The rows come from 5 hidden closed curves, with some noise, and rows from the same curve form a group. Each curve winds through 8 dimensions. The rows are also pushed far along 5 directions, which tell nothing about the answers.
In the rows, 128 means zero.
Some rows, each with its group after it:
[145 114 100  55 111 157 151 132  89 192 124 123  87  35 101 147  84 149
 176 165 176 177  98]	H
[125 106 114 123 153 125  87 137 125 128 133 125 134 139 123 127 127 145
 145 105 134 138 141]	Q
[161 101 156 147 148 117 173 129 146  89 126  91 120 135 153 142 113 126
 124  80 153 114 155]	H
[103 144 129 131 150 130 114 133 104 133 125 179 147 139 145 122 158 109
  98 150 112 139 120]	H
[121 138 147 119  88  93 148 132 176 118 135  99 114 133 101 103 150 117
 127 129 117 157 149]	Q
[136 128 139 113  91 101 157 132 160 142 110 102 114 110 108 142 129 126
 141 146 121 148 153]	J
[134 136 103  98 135 140 109 125 147 158 140 138 119 131 121 128 128 154
 133 142 129 129 124]	J
[138 130 130 136  77 117 166 117 175 117 121 115 104 121  90 112 120 139
 126 125 125 133 139]	Q
[152 121 140 127 133 122 138 133 136 119 121  86 118 133 152 129 128 121
 141  88 130 125 147]	H
[ 78 122 133 160  81  86 151 139 146 138  78 185 167 172 137 137 152 129
 107 151  93  95 149]	J
[123 137 124 138 102 116  96 128 150 120 136 108 131 127 101 110 144 134
 131 132  91 136 132]	Q
[ 92 122 152 127  79  84 181 133 152  75 141  89 142 136 121 144 128 110
  70 126 121  93 134]	Q
[161 116 132 122 158 134 134 130 158 114 144 105 120 145 145 122 125 145
 126  93 137 110 146]	H
[132 135  98  96 158 164  81 125 102 157 152 136 128 113 151 134 119 152
 137 128 129 118  96]	D
[111 129 142  95 164 122  95 124 101 112 155  87 119 105 144 124 128 115
 113 124 125 164 128]	L
[109 124 159 127 157  93 116 132 118  92 141  67 115  72 135 130 102 137
 128  84 135 136 130]	J
[136 109 145 143 192 107  92 147 129  78 150  78 146 146 161 127 134 123
 118  57 131 104 153]	Q
[111 123 124  97 119 115 113 131 140 140 149 138 122 128  95 123 134 141
 117 150 128 144 132]	D
[128 124 139 129  95  92 152 148 171 145 116 152 131 156  98 101 152 130
 134 141 107 131 161]	D
[118 123 142 125 106 105 151 136 133 140 110 147 127 128 109 126 141 114
 133 151 123 154 145]	D
[168  91 136 159 145 140 132 129 122 104 121 121 131 148 120 129 109 136
 147 105 143 106 144]	J
[171  70 107 110  72 159 175 119 132 151 110 146  99 134  55 127  83 159
 172 157 170 145 139]	L
[156  80 134 157 138 145 180 125 151 114 117 156 131 218 147 107 114 137
 154  99 169 115 160]	J
[145 143 144 134 121 114 141 133 150 119 119 116 114 103 113  94 133 130
 128 119 111 118 131]	D
[118 130 118 130 116 111 177 154 114 158  86 192 147  99 112 146 123 135
 112 165 133  87 127]	D
[ 58 160 150 141  91  81 168 137 111 118  98 160 147 106 122 128 154  92
  77 166 101 126 124]	H
[145 130 123 143  85 132 150 115 175 130 110 128 106 135 103 106 131 141
 140 117 117 141 141]	Q
[ 93 136 158 135  82 109 120  97 185 105 140 111 111 185 142  90 165 120
 107 118  84 181 144]	J
[129 118 137 107  76 114 144 117 141 138 110  82 106 112 126 143 129 118
 150 141 110 171 142]	L
[138 156 162 134 120  97  82 128 159 114 141  74 122 124 144 105 177 101
 128 109  59 153 143]	D
[135 128 129 122 140 108 151 141 162 117 136 115 136 152 139 136 141 127
 109 107 138 104 150]	Q
[101 120 158 131  75  74 191 137 145  90 120  98 142 111 112 169 128 105
  80 153 115 102 145]	H
[144 131 134  77 143 150  91 126 107 133 154  89 102  83 141 127 144 110
 136 124 123 178 107]	L
[121 126 127  86 116 115 161 134 148 154 114 144 105 104 109 118 126 142
 130 145 147 153 137]	J
[110 150 116 119 168 118 128 156 102 149 123 168 158 134 148 126 144 116
 117 145 132  94 123]	H
[128 118 112 140 123 162 145 109 119 140 131 170 118 129 112 122 101 153
 141 148 154 148 108]	H
[192  88 120 112 180 143 151 148  94 131 123 101 114  84 104 152  76 144
 163 113 187 108 145]	L
[112 128 122 125 122 123 180 143 126 129 113 150 153 142 164 159 136 115
 103 131 149  79 122]	L
[156 141 124 129 163 135 119 149 118 150 121 150 136 118 143 108 143 126
 150 126 118 110 126]	D
[120 136 129 112  99 137 147 123 154 123 136 119 122 134 155 134 146 121
 114 116 125 128 111]	L
[112 130 117 125 112 129 142 119 157 128 123 140 123 137 133 141 125 150
 101 119 132 112 127]	L
[122 134 122 134 115 119 128 121 168 138 133 139 122 154 106 107 124 151
 134 130 129 123 137]	D
[ 95 162 137 147 135 129 120 113 122 123 108 158 139 128 173 119 159 110
  97 130  99 129 111]	D
[120 121 128 108  86 123 182 135 144 128 123 120 125 119 130 152 127 121
 118 134 148 115 119]	L
[159  90  97 177 166 171  93 120 126 125 121 150 155 223 181 135 130 144
 163  78 136 106 143]	Q
[126 145 100 116 129 141 103 121 139 168 130 165 113 105  93 123 124 161
 135 156 124 152 119]	H
[122 153 114 149 121 116 137 132 157 129 116 140 140 130 130 130 138 135
 110 126 113  96 129]	Q
[123 140 122 140 126 134 103 116 148 148 137 130 127 166 163 113 141 132
 156 117 109 150 129]	D
[116 168 106 113 112 139  52 105 131 177 145 124 107  99 102 114 141 138
 159 156  92 201 111]	H
[146  91 152 117  87 123 131 102 179 116 131  76  88 179 123 109 134 129
 153  96 123 201 173]	L
[128 119 144  91  84 116 127 114 177 123 132  78 104 148 151 121 159 119
 123 106 102 163 146]	L
[121 131 136 160 114 125 157 121 156 104 128 127 141 190 163 111 142 112
 122 107 127 116 137]	Q
[120 162 138 139 117  98 129 138 136 122 121 106 138 122 131 110 148 108
 122 125  97 107 133]	H
[110 156 125 111 144 115 100 126 135 141 145 110 113 107 133 117 129 134
 129 112 124 149 123]	H
[105 164 136 150 145 136 100 125 144 120 133 172 151 187 178  87 200  94
  99 124  88 138 118]	L
[117 128 125 108 127 133 141 150  88 147 126 172 136  96 135 118 130 125
 121 151 118 124 106]	D
[136 130 140 148 110 123 155 130 131  95 133 100 144 139 139 145 136  97
 110 127 117 106 130]	Q
[155 119 125 119 151 151 127 122 135 142 120 154 103 119 122 100 128 146
 144 117 142 158 130]	J
[125 119 115 124 111 151 139 122 119 121 150 130 130 141 116 125 122 123
 122 143 140 125 108]	Q
[148 106 110 138 124 136 145 133 160 145 118 158 143 194 130 129 130 147
 140 133 136  96 152]	J
[133 101  98 107  88 157 114 104 144 174 133 149 103 157 100 131 109 162
 171 145 141 176 128]	D
[150 108 133 136  75 121 135 108 185 123 113  99 111 170  75 133 128 133
 146 139 131 147 165]	D
[192 111 126 122 116 124 150 140 137 142 121  65  98  94  85 124  85 141
 195 109 160 128 149]	H
[151 139 123 119 137 126  94 131 160 154 137 109 121 163 133 101 149 131
 166 112 116 146 148]	H
[110 137 122  99 117 155 127 117 129 127 144 148 115 117 148 129 146 125
  99 117 136 141  93]	L
[134 146 156 133 153 129  94 120 131  97 154  72 131 156 188 104 164  89
 131  97  98 151 129]	L
[168  97 148 127 142 137 156 127 149 112 113 122 113 172 136 103 138 117
 146  98 153 136 159]	D
[136 139 156 117 175 125 105 131  99 104 139  72 115  70 171 125 127 111
 134  93 122 149 114]	J
[ 89 167 106 132 129 128 112 123 141 156 101 197 147 134 153 128 161 145
  81 156  90 100 113]	J
[159  85 140 171 127 124 184 136 149 110 106 178 137 189  82 102 119 132
 137 131 161 110 167]	J
[106  94 119  81  64 128 140 126  92 161 124 128 109  77  70 155  98 136
 158 190 146 186 114]	J
[104 185  86 100 123 151  37 108 139 181 138 109 121  95 174 130 157 143
 139 132  74 161  90]	Q
[110 129 125 131  74 115 139 116 185 140 114 172 133 189 103 112 161 137
 101 163  93 137 151]	J
[132 109 105 140 167 144 119 135 109 130 129 157 136 135 113 116 108 150
 145 115 164 124 126]	Q
[114 118 132  77 128 132 135 126 104 129 149  87 112 102 144 139 115 119
 128 131 150 156 110]	L

New rows. What belongs after each?
[125 126 104  87 132 173 129 119 111 149 140 161 108 100 139 138 124 143
 117 126 162 146  86]	L
[160  59 130 160 136 146 173 140 103 115 111 151 151 191 128 141  93 129
 164 121 176  91 148]	J
[133 123  74  73 184 193 119 132  70 177 135 191 114  70 138 155  97 162
 129 141 192 128  76]	L
[113 138 108  86 133 141  72 130  88 176 129 145 121  68 120 141 132 139
 143 166 110 171 101]	J
[141 141 146 152 156 109 126 133 152  91 137 106 130 150 142  98 137 128
 109  78 119  89 146]	H
[148 122 171 116  96 109 146 109 164  84 155  33  82  72 111 125 111 124
 134 103 122 185 135]	H
[ 89 141 138 135 121  87 100 127 143  92 133  73 138 101 149 153 135 131
  95  95  99 119 132]	Q
[135 155 142 148 142 134  99 116 133 109 135  91 125 141 177  98 149 111
 130  85  93 127 120]	H
[136 129 142 114 115  88 102 136 150 125 145  58 116  96 101 130 120 135
 157 124 111 143 143]	J
[ 89 131 125 140 156 130 157 140  79 136 108 194 149 113 138 120 113 127
 120 153 155 114 105]	J
[112 128 158 128 116 111 188 138 117 102 111 120 136  99 159 142 134 100
  93 134 123 115 123]	H
[155 138  94 124 153 154  91 131 135 171 113 137 124 130 154 110 138 148
 175 107 121 137 126]	Q
[116  99 129 115  94 133 167 132 130 132 126 168 133 172 103 110 135 115
 124 161 150 141 135]	L
[174 125  83 118 143 179  83 118 142 175 136 135 120 157 147 134 130 150
 171 113 130 138 125]	Q
[106 136 126 124  93 123 140 117 128 144  96 131 135 135 156 140 147 111
 124 150  98 145 129]	L
[144 134 111 126 122 143 142 132 140 143 112 145 128 108 128 143 130 137
 124 126 134 107 118]	L
[104 136 138 147 110 101 143 126 154 116 116 125 147 171 145 126 143 119
 113 131 108 116 149]	L
[158 112 120 155 155 132 119 129 167 108 149 112 123 170 110 105 112 154
 150  83 158 115 151]	Q
[138 126 140 116  59  94 128 118 210 115 141  69  98 138  83  97 143 139
 136 113  96 161 158]	Q
[114 151 107 126 160 156 131 130 115 153 119 191 138 132 167 131 150 125
 115 128 145 123 100]	L
[160 106 119 134 129 143 142 128 157 140 104 172 123 170 120 105 137 147
 136 127 129 120 149]	J
[110 146 112 134 138 148 146 131 131 128 123 166 153 160 197 139 153 118
  98 113 131  82 101]	L
[137 144 134 117 148 145 137 114 130 112 145  99 116 102 149 134 114 129
 108 122 136 119 108]	J
[ 95 105 156  92  50  96 125 110 156 126 128  96  83  99  74 108 127 142
 141 141 111 218 140]	J
[ 96 125 133 128 138 126 151 125 131 111 139 149 139 170 160 130 137 122
  97 118 148 121 126]	L
[108 144 113 108 128 128 143 125 135 149 111 172 122  96 119 134 129 148
  93 151 129 121 119]	J
[127 144 119 110 105 153 101 114 150 129 155 127 115 137 135 108 160 123
 123 126 109 151 101]	L
[133 110 135 137  84 111 155 144 124 127 129 144 129 102  73 125 110 137
 134 158 119 124 129]	D
[167 134 126 140 158 134 104 140 113 133 129 102 135 125 133 126 130 115
 154 110 122 108 134]	H
[113  97 118 121  84 137 168 126 138 145 120 186 130 188  88 110 133 127
 135 171 153 153 137]	L
[132 158 156  95 142 118 118 127 146  91 166  46  97  60 149 111 141 115
 108  81 119 139 104]	L
[ 67 148 138 156 121  88 100 132 144 134 106 191 158 167 138 109 177 126
  95 143  77 134 142]	J
[129 145 111 137 111 150  96 112 130 138 129 131 131 133 138 134 142 130
 132 142  98 129 109]	L
[115 122 169 120  61  59 174 133 187 110 114  85  98  97  64 114 125 130
 128 134 118 162 169]	J
[135  89 108 100  95 160 214 137 107 140 114 186 119 109 104 156  96 136
 126 150 201 114 102]	L
[146 143 106 106 145 151 118 137 139 151 137 139 129 134 153 124 147 132
 138 120 132 112 113]	L
[111 113 129 101 145 116 150 135 105 110 127 109 133 100 149 176 110 127
  87 121 152 107 129]	L
[ 99 125 124 112  24 133 107  78 170 142 122 114  93 147 102 116 144 140
 129 156  78 204 127]	L
[132 119 120  81 146 153 102 115 106 130 156  94  94  61 119 139  99 152
 129 120 147 160 100]	J
[108 169 156 155 121 102 105 110 162 100 136  86 121 135 128 103 149 109
 122 120  96 151 132]	D
[162 110 110 129  84 139 123 112 165 148 119 122 102 144  81 118 112 160
 161 123 125 141 146]	H
[123 105 129 103 131 129 149 120 116 118 137 103  98  74 105 150  76 158
 126 117 172 138 119]	J
[170 103 130 101 159 123 172 151 135 129 133 112 106 100 102 125  95 147
 144 104 183 118 149]	H
[ 74 150 145 133  83  88 164 128 134 108 123 132 135 112 104 121 129 116
  85 157 114 116 121]	H
[130 128 118 135 114 153 146 119 123 127 113 136 131 128 164 153 130 125
 119 120 128 111 111]	L
[166 104 106 166  94 167 119 107 133 154 114 142 125 200 115 112 115 132
 195 127 129 142 141]	H
[160 129 171 114 169  83 117 142 164  80 160  23 114 118 138 114 137 111
 123  74 122 124 168]	L
[149  88 147 182 102 134 203 133 124 108  96 164 160 205 145 131 133  92
 144 140 139 100 150]	H
[133 159 118 118 184 150  69 121  97 137 148 110 123  78 169 143 135 127
 118 114 108 142 100]	H
[143 107  72 102  90 168 113 113 159 191 128 171  95 152  72 100 106 187
 185 147 154 171 125]	Q
[116 138 140 144 162 119 147 140  96 105 143 135 136  95 130 120 109 123
 111 122 143 104 109]	D
[156 137 133 182 139 136 169 130 141 114 100 147 139 139 151 116 122 126
 134 117 122  91 130]	H
[112 126 151 158 180 100 105 144 137  97 134 142 146 157 145 100 137 139
 111  87 123 105 149]	J
[135 123 111 111 130 147 134 119 148 149 131 169 115 151 106 114 129 149
 125 146 144 142 133]	J
[157 118 118 155 127 118 176 145 148 123 105 129 137 128 113 145 109 136
 136 112 153  80 149]	Q
[101 146 102 108  93 121  86 127 124 160 127 129 122  78  84 123 132 146
 139 166  99 158 108]	Q
[116 151 105 155 120 122 150 137 144 137 105 174 149 138 128 133 135 140
 107 141 123  83 125]	Q
[142 126 131 123 133 123 150 124 159 124 117 131 111 118 119 126 121 149
 112 116 137 123 142]	J
[163 104 123  96 142 129 128 129 108 139 129  53 100  67 118 166  79 141
 169 115 159 150 139]	L
[ 90 103 156 133  84  89 163 118 161  95 115 117 120 148 124 133 126 133
  98 114 123 140 150]	J
[ 69 152 155  98 100 101 168 134 103 114 114 124 136  88 165 144 162  79
  78 154 111 140 104]	L
[131 136 135 112 135 129 117 108 146 116 125  97 103 115 110 124 127 131
 124 122 145 151 132]	D
[136 123 114 140  97 155 125 107 153 149 117 164 125 159 138 128 146 142
 130 152  99 145 125]	H
[ 59 125 159  60 104  67 143 153  82 118 129  89 113   4 100 151 114 117
  97 159 128 164 109]	J
[179 113 134 116 131 136 150 132 166 114 140  94 108 140 121 112 131 127
 136  93 143 126 151]	Q
[144 120 139  94 120 126 146 133 129 131 135  89 106 104 136 127 125 121
 139 120 134 150 129]	H
[139  94 143 116  81 128 110 100 160 123 137  98  99 174  96  98 137 126
 151 131 107 206 159]	L
[146  88  84 144 106 170 116 107 140 172 106 197 133 214 107 130 122 161
 162 155 137 138 148]	L
[120 125 110 147  92 131 159 124 113 140 106 152 141 119 104 153  98 137
 129 160 136  98 118]	H
[115 108 107 148 104 120 129 127 136 132 104 135 138 131 115 156 113 152
 133 121 130 114 138]	Q
[118 112 107  98 177 161 123 143  45 152 131 156 140  85 150 159  95 132
 142 151 174 124  87]	J
[154 100 115 151 161 163 122 125 100 129 124 154 122 119 116 124  84 160
 156 112 166 118 118]	J
[117 111 129 139 141 135 160 135 107 111 111 170 161 153 155 154 132 119
  80 138 134  79 128]	J
[124 128 108 126 129 144 113 116 115 140 125 135 121  97 121 157 105 155
 128 141 130 127 112]	J
[140 137  98 138 140 174  49 103 122 165 130 157 118 138 138 111 139 157
 164 134  96 165 110]	J
[ 83 172 133 101 152 134  91 116  99 129 132 117 134  91 209 140 161 109
  88 127  90 141  89]	J
[146 101 152 113 115 134 158 125 134 102 127  98 116 139 158 137 144 101
 122  97 137 151 140]	L
[122 134 117 144  69 150 135 107 149 156  99 194 134 182 122 107 165 119
 126 182  86 150 127]	J
[108 114 136 126  94 104 136 127 130 110 140 113 131 143  90 138 118 120
 110 137 132 129 141]	H
